The same things were measured in two ways. Each way mixes the same 12 hidden numbers, adds some noise and spreads widely along 7 directions of its own, which tell nothing about the thing.
Some things both ways: the first way, then the second way.
[  6  25 -27 -20  -2  -4   5  27   7 -15  29  11 -29  -4  16  51  -6   2
   6   4  32  -6  -5   5   5  -6  21  -4 -27  -4 -15]
[ 13  13   3 -17   8  -2   9  13 -29 -17 -22 -13  17 -26  24   9   1 -29
  -9  -1  -2   2   4  18 -18   8 -11]

[-12  -2  -7 -16  12   0 -11   4 -20  -9 -28   4   6   7  11 -23  13  -8
  -2  11   2 -19 -12  34 -15   6   4 -14   1 -13 -43]
[ 11  18 -21 -27  36   1  -1 -31  -2   7 -30 -22   2   6  41   1   4  14
   5  21 -32 -36   6  -8  19   8  -2]

[ -7   4  -2 -10  -3  -1 -21  10 -33 -15 -31  19   3  29   4 -23  15 -13
  -1   8  -3 -11 -11  30  -6 -10   1   0  -1  -2 -24]
[ 11  -3  13 -10   3   2   5  -1 -19  -4  -7  21   5 -19 -14   4  -2  -4
  -1   0  -9   4   8   4   0   8  -3]

[-16  35   9  41  14  25   4   4 -12 -21 -39   3   9 -17 -10 -17   2  -8
  11 -13   5   6 -22   6  -8  12   1  -2 -19   6 -26]
[ 15  13  15 -15   4   0 -24   7  10 -10  -3  -7  -1  -9  -1  -4  27  -2
 -15  13  -2  -3  12   8  30   5 -18]

[ -4  31  -3   1   0  -2   6   6  -2 -11  -6 -17  -3 -10   1  17 -21   9
  18 -18 -11  20  23   7   8  10 -10  18 -19  20  -9]
[ 24   3  39  -3  20  14  -5   0  -5  -4  -2   6  -2  19 -32 -40  18   7
  -5 -13 -16   2 -22 -14 -11  14 -10]

[ -9  27  15  18  10  28   5 -13  13 -11 -12 -20   8   2  -2 -44  16   9
  24 -28 -11   1   0  15 -23  14   0   1   4  -5 -14]
[  1   2  -5  -4   2  13   9   2   9  -5 -18 -21  11 -25  -4  13 -21  -3
   1  -8  11 -15   1   2  -7  -2  -3]

[-16  20 -11  22  -3   7 -25  15 -23 -21  -1  11   0  12  16  22  -1 -21
   2  -5  25 -10 -11  14  -3 -10   8   1 -18   5 -23]
[ -4  18  14 -15  15   0 -13  -8 -36 -18 -18  -5  -5  -8  39   1  31  15
 -22   0   4  11   2  -7 -19  27  17]

[ -4  -2   4  10  18   4  15   4  21  -2  18 -19  15  -1   4 -35  15  15
   3  -6  -6  -8   8  14 -19   8   3  -1  11 -22 -11]
[ 19  -8 -25   2 -20  -6  17 -13   4  15  11   3   1 -10 -13   8 -27 -27
   8   7   4 -22   2  21  18 -18 -18]

[-26 -12  -6   6  11  16   2  24   0   8  14  -9  -6  14  -5 -15  12 -24
 -22  11 -22 -16  -5  -3 -14   9  -2   3   7  -3 -10]
[  6  -1 -12 -15 -11  13  13   1   4  15   8  18  18 -18 -28  20 -24 -17
   4  13  -1  -6  15  31  18  -4  -8]

[ 12  26   5  12  -8  -6 -11   9   0 -11 -20   3   9  -3   7   0  -5   1
   5 -11  -1  12  -3  13   2   5 -14   1 -18  -1 -12]
[  9 -17   1  -1  -5 -11   4   1   2   7   3  20  -6  -8  -5   4   9   6
   5   3 -24  -3  12   7  13  -5 -10]

[ -8 -15 -15 -27 -11 -18  -2  19 -20   2   6  14 -13  15   2  16   2 -28
  -3  21  17  -7  -8   3   5 -22  17  -7   0  -5 -23]
[  5   7  -9   7   2  -7   3 -16  -6   1  -3  -9   2 -13  17  10   0  -3
  19   8  -5  -6  -4  -5   9   1   5]

[ 32  -7  19 -30 -28   4  -4  -7 -16   9   4  21 -16  27 -11 -39   4  -7
   3  25  -4  17  10  -4   1 -12   3  17   8 -20  19]
[-15  -2  16  -2  14  18   4  -8  20  -9  18   6   1   6  -6   3  21  12
   3  -1  -8  15 -16  -1 -24   3   2]

[ -8  -2   0  28 -12   5   5  16 -15 -13  36   2 -20  26 -11  22  -8 -42
   9   8  -1  19  -1 -30  13 -32  22  10  -5  13   6]
[ 20 -30   9   0 -25  -2   3  -9  27  -5  27 -17  -6 -24 -18   9   7 -29
  -6 -10  15  -4  -5  17  15 -20  -9]

[-19  16  10  14  -1  18  12  26 -17  -1 -31  17  -8  12 -26 -44  14 -23
   9   6 -11  10  -8 -10   3   5   3   6   7 -12  -8]
[  7  25  16 -11  29  12  -1  14  -5 -20 -20  10   4 -32   4  10  21  28
 -16   0  -5   1  -6 -16  -8  29   3]

[-15 -11  -6 -13  -7 -19  11  44 -10  12  -2  31  -3  18 -23 -12   3   3
   9   6  13  -7   0  -7  11 -21  13  13   6 -12  13]
[  6  -2   3  -4  22  -4 -15  -6 -33 -32 -18 -22  -3 -20  21  16  19  15
  -6 -12  19 -11   8 -11 -28   5  24]

[ -7   9 -13  -8  -3 -18  18  45 -17  14  -1  38 -23   7 -14   6  -2 -14
 -17  23   3  -2  -8 -11  20 -24  11  13  -8  -4  24]
[  8  -3   7   6 -15  -2  -1  12 -27   0   5   2   6 -14   6   5  -5 -22
   0   4   5  12   3  14 -14   1  -5]

[ 16  -5   8  25 -20  23  22  33  20 -30  43 -26   6   0   0   6   5  -4
  -9   6  -5  18  -7 -18  -4  28  -1   5 -15  -4  -9]
[ -9   6 -11  -6  -1 -13   0  -1 -26 -10  -3  19   5   8  13   9 -14 -10
   3   6   3  11   9   7 -20  13  18]

[-10   0 -21  -2   7  13  11  18  14 -17  40 -37 -14   4  19  35  -8  -6
 -13   4 -11 -10   8   2 -10  20   5   2 -15  21 -26]
[ -4   5  21 -10  19  31 -19   8  -9 -24   4 -17  17  10 -21  11 -17  -9
   0   2  27   5   0  -1 -44   4  15]

[  7   9   2 -15  22 -18  -4  -1 -15   4 -11  18  -5  25  -5 -23  -3  -1
  12   9  -7  14  21  20   1 -18   0   1  10 -25   3]
[ 34  -3 -20  -8  -3 -10  33  -5 -10  20   4  -2  -8  15  24  -8 -14 -14
 -11  -5 -22 -25 -18   3   1  -2  -6]

[ -7   8  -9  -5  23 -13 -15   0 -10 -16 -12  -2   1   8   7   4  -4   7
  18  -6  19   0   9  38  -1  -4   0   1  -8  -2 -30]
[-12  -1  -4  23 -20  -5  -3  16  13  -5   1  14 -12   2 -33   0 -27   9
   1 -10  26   4   0 -16   1  -9   0]

[ -6  -5   0  31  14  15  15  11  13 -21  25 -26  -6  -5   1 -20   7   0
   6   7  -7  -2   2   1  -3  12  11  11  -1   0 -26]
[ 10   9   6 -15  24  20  -7 -18  13  -4   6  -3   6  -3  -1  -8  -2  -9
 -18  17   8 -12  -6  -1   7   6 -12]

[ -5  32   1  23   6  12  -2 -12   4 -12  24 -24  -2   1   9  -1  -1 -12
   4 -13  -3  17  27   5  -7   3  -4  16  -4   5 -16]
[ 25  -5 -11 -16   2  -1   7  -6   1  -3  21 -13   8  14   1  -4 -11 -51
 -11  12   2 -11  -8  24   0 -16 -16]

[  6   8  13   4 -18  11  16  18 -12 -22  11 -11  20  -6 -10 -10   7  -1
   6  -4 -15  32   6   2  -2  11  -9  13  -9  -8  -6]
[-13  23 -17   2  -5  -9   9  -9 -17  12 -31  24 -15   0  -1  -5 -15  23
  -1   9 -20  -1  -4 -28  14  13   3]

[-12  14   0  -3  -7   2   8  14   7  15  -3 -11 -21 -18 -15  10 -17  -2
  19 -11   4  14  12 -10  15  12  -8  24 -12  16   1]
[  2   3  14 -11  26  14  -5   8  11 -12 -11 -15  23  -3   0   0  -4  -6
   7  -1  -3  -3   6   3  -4   0  -5]

[ -8   4 -11 -24  11  -8   9  43  -4   2 -16  20  -1   6  -5  -9   0  17
  10   3  -5 -11   0  13   0   8   3  -3  -3 -23  -4]
[  0  -9 -14  -5  -4 -14   6  -4 -18 -10  -1  -3   1  11   5  16 -21 -17
  12  -3   0  -1   6  -1 -12 -10  20]

[ 22  19  14  24   2   6  -2   4  20 -14  -1   7  -4  14 -15 -24   8   8
   9  -9 -12  19   0  -4   1  -4  -6   9  -8  -3  -1]
[  1 -19   8  13   8  14  -2  16   9  -3   8  14  -5 -23 -28  -4  18  31
 -17 -15  12  -3  -5  -4 -14   3   5]

[ 13 -21   3  -8 -18   7  -2  12 -13 -14  36 -12   3   6   4  22  -4 -16
 -12  19  11  14  -4   1  -4   4   0   5 -14  -4  -7]
[ -7  13  10   1   5  -8  -8  14 -21  -9 -19  20  -4   9  -4 -15  14  25
  -4 -11  -5  10   5  -7 -14  22   6]

[ 17   4   3   7 -26   0  -8  -7   8 -26  34 -43   6   4  13  43 -15 -21
  -1  -9  -4  34  17  -3   1  12 -16   6 -20  27 -31]
[ -4  14  -3  -3  -6  13  20  -1  -2  20  -3  37  -1 -21 -12  28 -27  15
   7  19 -19   3   5 -10  16   6  -8]

[ -2   3  -1  11   6   6  -5   0 -21 -24   5  -5  -2  17   6   1  -1 -16
   8   8   2   6   0  13  -4  -9  11   1  -7   1 -21]
[-16  19   2  10 -13  14   5 -19  27  18  -9   9 -23  -3 -12  -9   1  40
  -6   2  -5  -3 -18 -26  17  12  -9]

[  7  -7  26  -3  -7  29  13 -12  -6  11  25 -12   5   0 -19 -26   0 -11
   2   5 -35  25   6 -18 -18   2  -4  10   3 -14  23]
[  9  -2   3 -13 -11   7  10   4 -25   6  24 -17  15  23  15   9 -16 -43
  -2   3   4  17 -12  12 -12  -7  25]

[ 25   8 -19 -33  13 -40   0  20  -2  -1   7  34 -28  14   1  18 -17  27
  11  18  16   2  21  17  24 -29  12  16 -13  -9   7]
[ 14  -4  10  13 -17   8  29  -4  -8  24  14  28  -6  -2 -18 -19 -11 -11
  -8  -6 -10   6 -24   2  -1  -2 -25]

Other things, the second way, with their names:
z_36: [  6  17  35  -1   4  11   4  20 -10 -10   0  30   2 -23 -13   0  24  20
 -12  -9  -5  26 -13  -9 -11  31   4]
z_887: [-12  41  21  -5   9  18 -15   8 -64 -13 -25   4  -4 -12  25  23  10  30
 -10  11   8  21   2 -23 -38  29  21]
z_741: [  4  -9  -4  31 -30 -18  17  21 -29   9  -4  -3  -6  15 -10 -27 -11 -11
   8 -32   6  10 -19   1 -23  -9   1]
z_502: [ -1  -4  -1  20 -25 -13  -9   4  -8  -2 -12   6 -13  -2 -30 -25 -18 -12
  -7  -9  21   1   0  -6   4  -8 -17]
z_557: [ -7  -4   4  37 -23 -17   9  22   0 -14 -12   6  -4 -13 -35  -2 -27  -5
  27 -24  14  14 -10 -23  -5 -14  -1]
z_589: [ -3   7   2  -8  -9   0  19  -5   1   9  -5   4   4   1   1  -7  20   5
   4 -13 -20   7 -10  19  -1   9  -6]
z_614: [-17  10  14   6   0  24 -19 -26  -7   7  -2 -10  -7 -15  16   7   9  30
  -2  12  16   3  -2 -13 -10  19  16]
z_932: [ -7  -9  17  16 -15   4 -10   6  -2   7  13  23  -8  -6 -20 -18   9   8
 -13  -1   8  22  -8  -7   1  10   6]
z_515: [-41  20 -18   2   2   9  -8 -21  34 -11  10 -22 -11  10  18  28   9  24
  10  13  13   8 -14 -21  -3  -3  27]
z_177: [ -5 -26 -19  12 -19 -15  -9 -15  37   3  31 -14   2   9   0   9 -14 -29
  22  11  12  -6  10  19  22 -29  -2]
z_358: [ -7 -18   4  -3  -2  -4   1 -18  20  -7  22  -6   6  16   5  -6 -14 -42
   4   8   4  15  -6   4   5 -17  -3]
z_380: [-19  27  12   4  -7  13   1   0  -4  -3  -7   8 -11 -16  -4  -4  31  29
 -18  -6   6  22 -20 -13   0  17   3]
z_553: [  1   5 -12   8  -3   7  18   3  -4   6 -17 -29  -2 -13   5  20 -12  16
  14 -14  -2 -14 -12 -18  -3 -12  13]
z_382: [  5   6  -1 -21   8   0  -7   5  10  -8 -28 -16  -4 -12  13  23  -2  21
  -1   2 -13 -22  22  -6  11   2  -2]
z_675: [  9 -37 -12   3  30  -8  -7  10  -3 -16 -12 -30  28  -8   0 -11 -10 -26
  16 -11   3 -19  11  12 -16 -18  11]
z_214: [-25  12   1 -13  -3   4  -6 -11 -26   2  -1  12  11   7  24  20 -13 -13
   6  24  -3  26  16   1   2   4  16]
z_895: [-12  16   1  14 -19   4   6  -9  -8   3  16   0  -9 -13  23  34   0   8
  13  10   8  18  -9 -13   0  -1  14]
z_625: [ -8 -25  -8  -1  11  -4  -7  20   0  -9  -8  -5  14  -4   1  11  -9  -4
   7  -3  -1  -5  27  15 -13 -16   1]
z_53: [ -4  -6  -3   1   2   9   2  13  39  21  -3   2   0  22 -17 -21   3  30
   2 -10 -17 -17   4   9  13  -1 -14]
z_605: [ -4   0  -2  -3  30  15 -23   2 -10   5 -32 -23  -7   2  12 -15  31  57
 -13  -7  -8 -28   9 -12 -10  10  10]
z_373: [ 26 -19  -9  21 -11 -21  -4  -3   0   7  32   0 -10  22  -8 -15   5 -14
  16   0  -1  -9 -13   5   0  -9   8]
z_726: [ -3  24  18   7   8   7 -13  -3  -8  -8 -21   3  -3  -1 -21 -25  19  24
   1  -9   5   3 -10 -11  -4  20  -5]
z_46: [  5  -2 -27 -24  -5 -13   9  -4   4  -3 -13  -1  11  -5  16  28 -35 -24
   6   9  -2 -22  32  26  10  -8  -9]
z_484: [  1   6   3  13   8 -13  -8  13   0  -8   1   8  -4  23  -4 -19   7   3
   7  -1  -6   5  -4  -9  -2  -2  -7]
z_184: [ 11 -17   4 -10  -7  -1  -7 -17 -18  -1  38 -10   9  23   8   9  11 -37
  10   8   5   9   3  29 -10 -14  14]
z_103: [-44  20 -15  16   5  26 -11 -26   4  12   6 -11 -13  10  16  -1   8  39
  -8  14  22  11 -26 -32 -10  10  35]
z_112: [-12 -26 -13  11  -4 -24  -8  11  18 -24  16 -13   6  14   5  15 -15 -31
  18  -3  14   6  18  10  -3 -37   0]
z_592: [  1  -4  24  21 -11  -2  10  23 -38  -4   1   5  10   9  -6  -9 -10  -4
  15 -29  10  27 -13  -8 -34   8  25]
z_789: [-12  -8   0  16  10   1   1   9  21  -4 -27   0  -9 -33  -6  -3  23  55
   1 -23  -5 -14   1 -14  -5   9   0]
z_327: [-44   6 -13  21   6   7 -42  10  12 -19  29   3 -11  28 -15  -1  19  21
 -13  19  39  23   1 -14 -10 -11  25]
z_222: [ -2   4  -4   4   5 -18  -1   2  42 -21   3  24  -6  -3 -43  -9  20  13
  13  -9  -6  -4  -3   5  15   2 -15]
z_606: [ 20   1   6 -10   1  -8   8 -26  -6   5  20  15   2  21   0 -15   7 -22
   8   5 -16   2 -13  13   2  11  -1]
z_624: [-24   1  -9  29 -28   8  11   2  18  17  11  16  -3   3 -22  -4 -32   7
  10  -4  18  10 -12  -4  -9  -1  -1]
z_94: [-18  40   2  -5  -7  26  -5  -2 -13   0  -6   0   5 -18  15  15  -7   9
 -18  14  29  12  -4   3 -14  26   4]
z_15: [ 34 -12 -19 -18  -1 -13  28 -27  28  33 -10   4  -4  -3  -1 -21  -4 -16
   3   9 -52 -38  -3  16  51 -11 -42]
z_208: [ -3   4   4 -21  -2  31   6  -8  12  14  34  -3   6  17  10  31 -24 -18
  -9  30  -3  12  -7  -2   4  -8  13]
z_469: [-20   5 -14   4  -2   8 -26 -10  26 -17  -2 -21 -18 -21   0  37 -13  13
  -5  26  25 -12  12 -24  12 -18   1]
z_856: [-10  -8 -10  -3   5  -2   1  -7  -2   2   1  -9   9  13   5   3 -10 -10
  16   5  -9   3  -1  -1  -4  -6  19]
z_773: [-12  12   4 -14  14   6   0   3   3 -18 -14 -22   9 -12  17  27   0   0
   6   4  -5   9  -1 -16   1  -2  17]
z_792: [ 14  16  11   7   7   0   0   7  -1  -2  -5  16 -15  -5 -15 -21  26  24
 -15  -5  -9  -2 -19 -16   3  15 -13]
z_119: [ 27  -5   5   7  -5 -26  18  11 -15 -13  -2  13 -11  -4  -3 -17  23  -2
  -2 -27 -13   1 -19   1 -14  12   0]
z_121: [ 12  -2   2  -9   2   6  14   5 -11  16  -6 -11  10  15   2 -23   7 -12
  -4  -7 -23  -3 -11  14   0  -3  -9]
z_350: [ 23   7  19   9  -8   0   5   6  -3  -2  12  17  -7  -8 -23 -11  16  -3
  -3  -6  -2   3 -13   5  -1   4 -26]
z_262: [-12  -1 -20  21 -16 -13  24  -5  14  17 -19   2 -10   8 -11 -30  -5  12
  11 -21 -15  -8 -21  -4   2  -5 -15]
z_128: [ 20 -12  33   3  -3  -7  15  11  12   6  -8  23   3   7 -26 -38  14   3
   7 -29 -30   5  -7  12  -3  14 -29]
z_305: [-30   4 -13   1   7  -7 -25   9   8 -28  -5 -38   3  10  45  14   8   3
  -2  -1  28   7  11   0 -23  -3  25]
z_782: [-12  -1 -25   1 -28 -11  18   0  -9  12  -7 -19  10  25  26   8 -50 -29
  18  -7   6   0   2  11 -14  -6  16]
z_609: [-32  22  27  14  18  36 -35 -12  -5  -7  16   4 -10   4  -5  -1  37  48
  -9  18  18  28 -21 -33 -25  25  32]
z_498: [-21   2   8   4  10  13 -21  16   5 -22   3  -1   0  12 -29   4  18  31
  -1 -13  21   8   3  -2 -32   4  20]
z_842: [ -3  -6   8   8 -13  -1  30  -4   1  32  -4  35   7 -17  -1 -13  -6  -1
  10  -1 -35  15  -6   5  25   4 -21]
z_631: [ 31  -7   1 -27  24  16  -8  -5  26   9 -15  12  -3 -36 -22   8  17  29
 -19  16 -24 -46  30  15  39   0 -40]
z_876: [-13 -12   3  -3  -3   6  -3  -5   2 -10  -1 -29   4  -9  16  22  -1  -5
   4  -6   9   5   5  -1  -9 -16  12]
z_215: [ 18  -4  27 -14  -4 -11  -9  12  -8 -11  20  14   4  26 -14 -16  27 -22
  -2  -6 -12  19   5  24   1   0 -10]
z_694: [  7  25  11 -13   8  17   2 -31 -24  14  18  29  -6  -7  13   9  21   6
 -11  33 -16  13 -11  -7  16  18   1]
z_487: [ 18 -12  21 -18   5   0   0  -5  10   9   6  12  13   6 -15 -10  14 -13
   9   4 -31   0  15  21  33  -7 -22]
z_45: [  6 -29 -22   9 -12 -20  10   6  15   0 -17 -13   9 -20 -28  -4 -18 -18
  22 -19  -3 -22  14  17  19 -27 -13]
z_126: [ -7   5  -5  -2   2  -9 -13   4  11 -20  -2   0  -8   3 -19  -2  19   3
  -4   0   5   0   6   3   9 -12 -12]
z_258: [ -4  15  24  -5  11  21 -14   5 -19  -6   3  44   2 -24 -16  17   3  29
 -12  14  10  14  14  -7  -8  30   8]

Some of these things the first way, each followed by its name:
[ 23 -17  10  14 -17  12 -27 -36 -11 -36  24 -26   1  24  21   8  10 -41
  -8  15  16  12 -16  14 -15 -12   9 -13  -9  13 -50] : z_177
[  9  28  11  15 -13  31   4  -7  20 -18  18 -24   1  -9   1   5  -4  -1
  27 -23   9  22   6 -13 -13  23   2  -3 -14  -7 -24] : z_515
[ 30 -20  -2 -37  -9 -19   9   8 -10  -5  17   9 -12  -4  -5  18 -12   4
   0  33  23  20   3   7  13  -8   7   5 -14 -13 -11] : z_484
[  1  30   4  22 -20   7 -27 -12  -9 -38  -2 -25  -2  32   1  33  -9 -30
  12 -27  26  36  13  10   5   2 -14  14 -20  45 -34] : z_46
[ -7   2  18  -4 -39  15  -5   4 -29  24  26  11 -13  24 -27  -1 -11 -42
  -2   6   2  31  21 -36   8 -19  -5  36   4   6  39] : z_589
[-13  -4   5   5 -10   2   4  21  -2  21  -2 -10   0 -27 -11   5 -22   0
   6  -3  -6   4   4 -11   9  14 -15  21 -13   7  10] : z_487
[-30  24 -21  13  24   7   3  41  -3  -3 -10   6 -22   6   1  22 -15  -6
   4  -3   3 -16  -1   2   5  12   6   3 -16   7  -7] : z_782
[-21   1   0  14   9  -2  22  26 -11   0   1   0   7  -7  -7 -25  11 -10
   4   5  -6   1  -2   5   1  -6   8   5   7 -15  -5] : z_469
[  7  19  -8 -18   7  -3   7  33 -15 -13 -31  50 -13   8 -22 -14   2  23
  11  14  24  -2  -7   7   9  -5  14   9 -14 -16 -12] : z_126
[ 11   7  11 -19 -20  -7  -6   0 -29  -3   6  17  -2  32  -8  -8   3 -28
  14   6  11  31  13   3   3 -24   5   2   8 -22   6] : z_119
[-27  23 -15 -13  24  -4 -21  17  -3  14 -51  25 -11  -3   9 -46  28   5
   6  -4  -8 -41 -15  43  -9   1  -3  -6   4 -21 -31] : z_675
[ 21  10 -17 -19  -3  -6  -1  22 -11 -24  15  30 -29  22  -2  25  -6   3
   4  23  22   5   1   0  12 -17  22   7 -20  -4 -17] : z_262
[ 26  11  16   6   4  10   3   0  12  -6   2  15   4 -16 -20 -29  11  22
   0   4   8  19  -2   5  -4   5  -9  15 -13 -22  -5] : z_327
[ 18  -4  15 -22 -15 -18  22  -5   6  20  30  -8   5  -7 -12 -10 -10   9
  13  -1  11  31  27  -4   6 -13  -2  19   6 -17  31] : z_350
[  3 -20 -13 -42  21 -39   0  24  -4  17 -13  26 -10  11  -6  -7   5  10
  -4  19   6 -10  -6  32   8 -22   0  -4   2 -18   3] : z_631
[ 15 -19  -9 -28  -7 -18   4  30  15  20  33   5 -19 -13   2  22  -7   7
 -10  20   6  -4  -1   2  11  -1  -4  10 -14 -15  15] : z_625
[  7 -13   7 -17  15  -5   5  -1  22  27  19  -8  18 -25   5 -19   6  26
  -7  -4 -11 -12  -4  22 -22   3 -12  -2  -1 -31  19] : z_605
[  9  -3   6  11   8  -8  45  39  22   7   8   3   3 -10 -20 -20   0   6
  -7  14 -23  15  -4 -25   6   7   3  -4   2 -22  11] : z_373
[  5  15   1  13  17  -1   6  34  11 -23 -52  17   6   9  -9 -35  14  26
   5  -5  -5 -10 -25  23  -1  18  -5  -6 -12  -3 -22] : z_258
[ -3   8  24  -2 -16  -2  -3 -19  -8  25 -10  -4  19  -5  -8 -34  -4  -7
  20 -17   6  16  13   1  -9  -9  -8   8  12 -17  15] : z_895
[ 13  13   2 -23  -2 -13   4  16   7  15 -16  27  -4   4 -12 -11  -6  25
   7  -4   3  -1   1   3   1  -8  -2   7  -8 -11  20] : z_184
[  5  29  -5 -20 -16 -30  -9   5 -22  -2  -4  12 -21  15  -9  34 -16 -23
  20  -8   8  42  25   6  29 -30  -8  19 -14  17   2] : z_15
[ -2 -11   3   9  17  12 -10  -7   5   9  19 -24  -9  -5   5   7 -15 -15
 -11  11  -7   0   5   5  -9  16 -11   4 -10   0  -8] : z_53
[ 19 -10  17  -4 -20  10   8   1  -3  -6   7  -2   0   8 -20  -3 -13   2
   8   5  -6  23   0 -19   1   0   0  15 -11  11   7] : z_592
[ -7 -11   2  -1   4  23  -2  11   2   3  23 -11   3   9   2 -13   5  -8
 -17  11  -8 -12   0   0 -22  18  -2   2   1 -14  -8] : z_498
[-10   7 -19 -25  14  -5  -4  12  -8 -12  -7   8  -3   0  11  10   2  14
   9   1  26 -20  -7  32 -10  -1  14  -6 -12  -6 -31] : z_726
[  1  19   9   7   6   4   9  10 -17   5 -16  30   2   8 -22 -34  -2  11
   1   4  -3   6   9  -4   0 -13   3  21  -1 -10  19] : z_741
[ 19  18   2   0  -4   1   5   5  27  -7  31  -2 -10 -11 -10  18  -4  17
  21 -16   6  22  10  -7   4  -6   0  12 -18  -4   1] : z_103
[-11  -7   7   4   0  15  -9   0 -12  10   2   3   5  -2   5 -28   2  -2
   8   2  -3 -19  -7   7 -16  -3   7   5   2 -17   1] : z_876
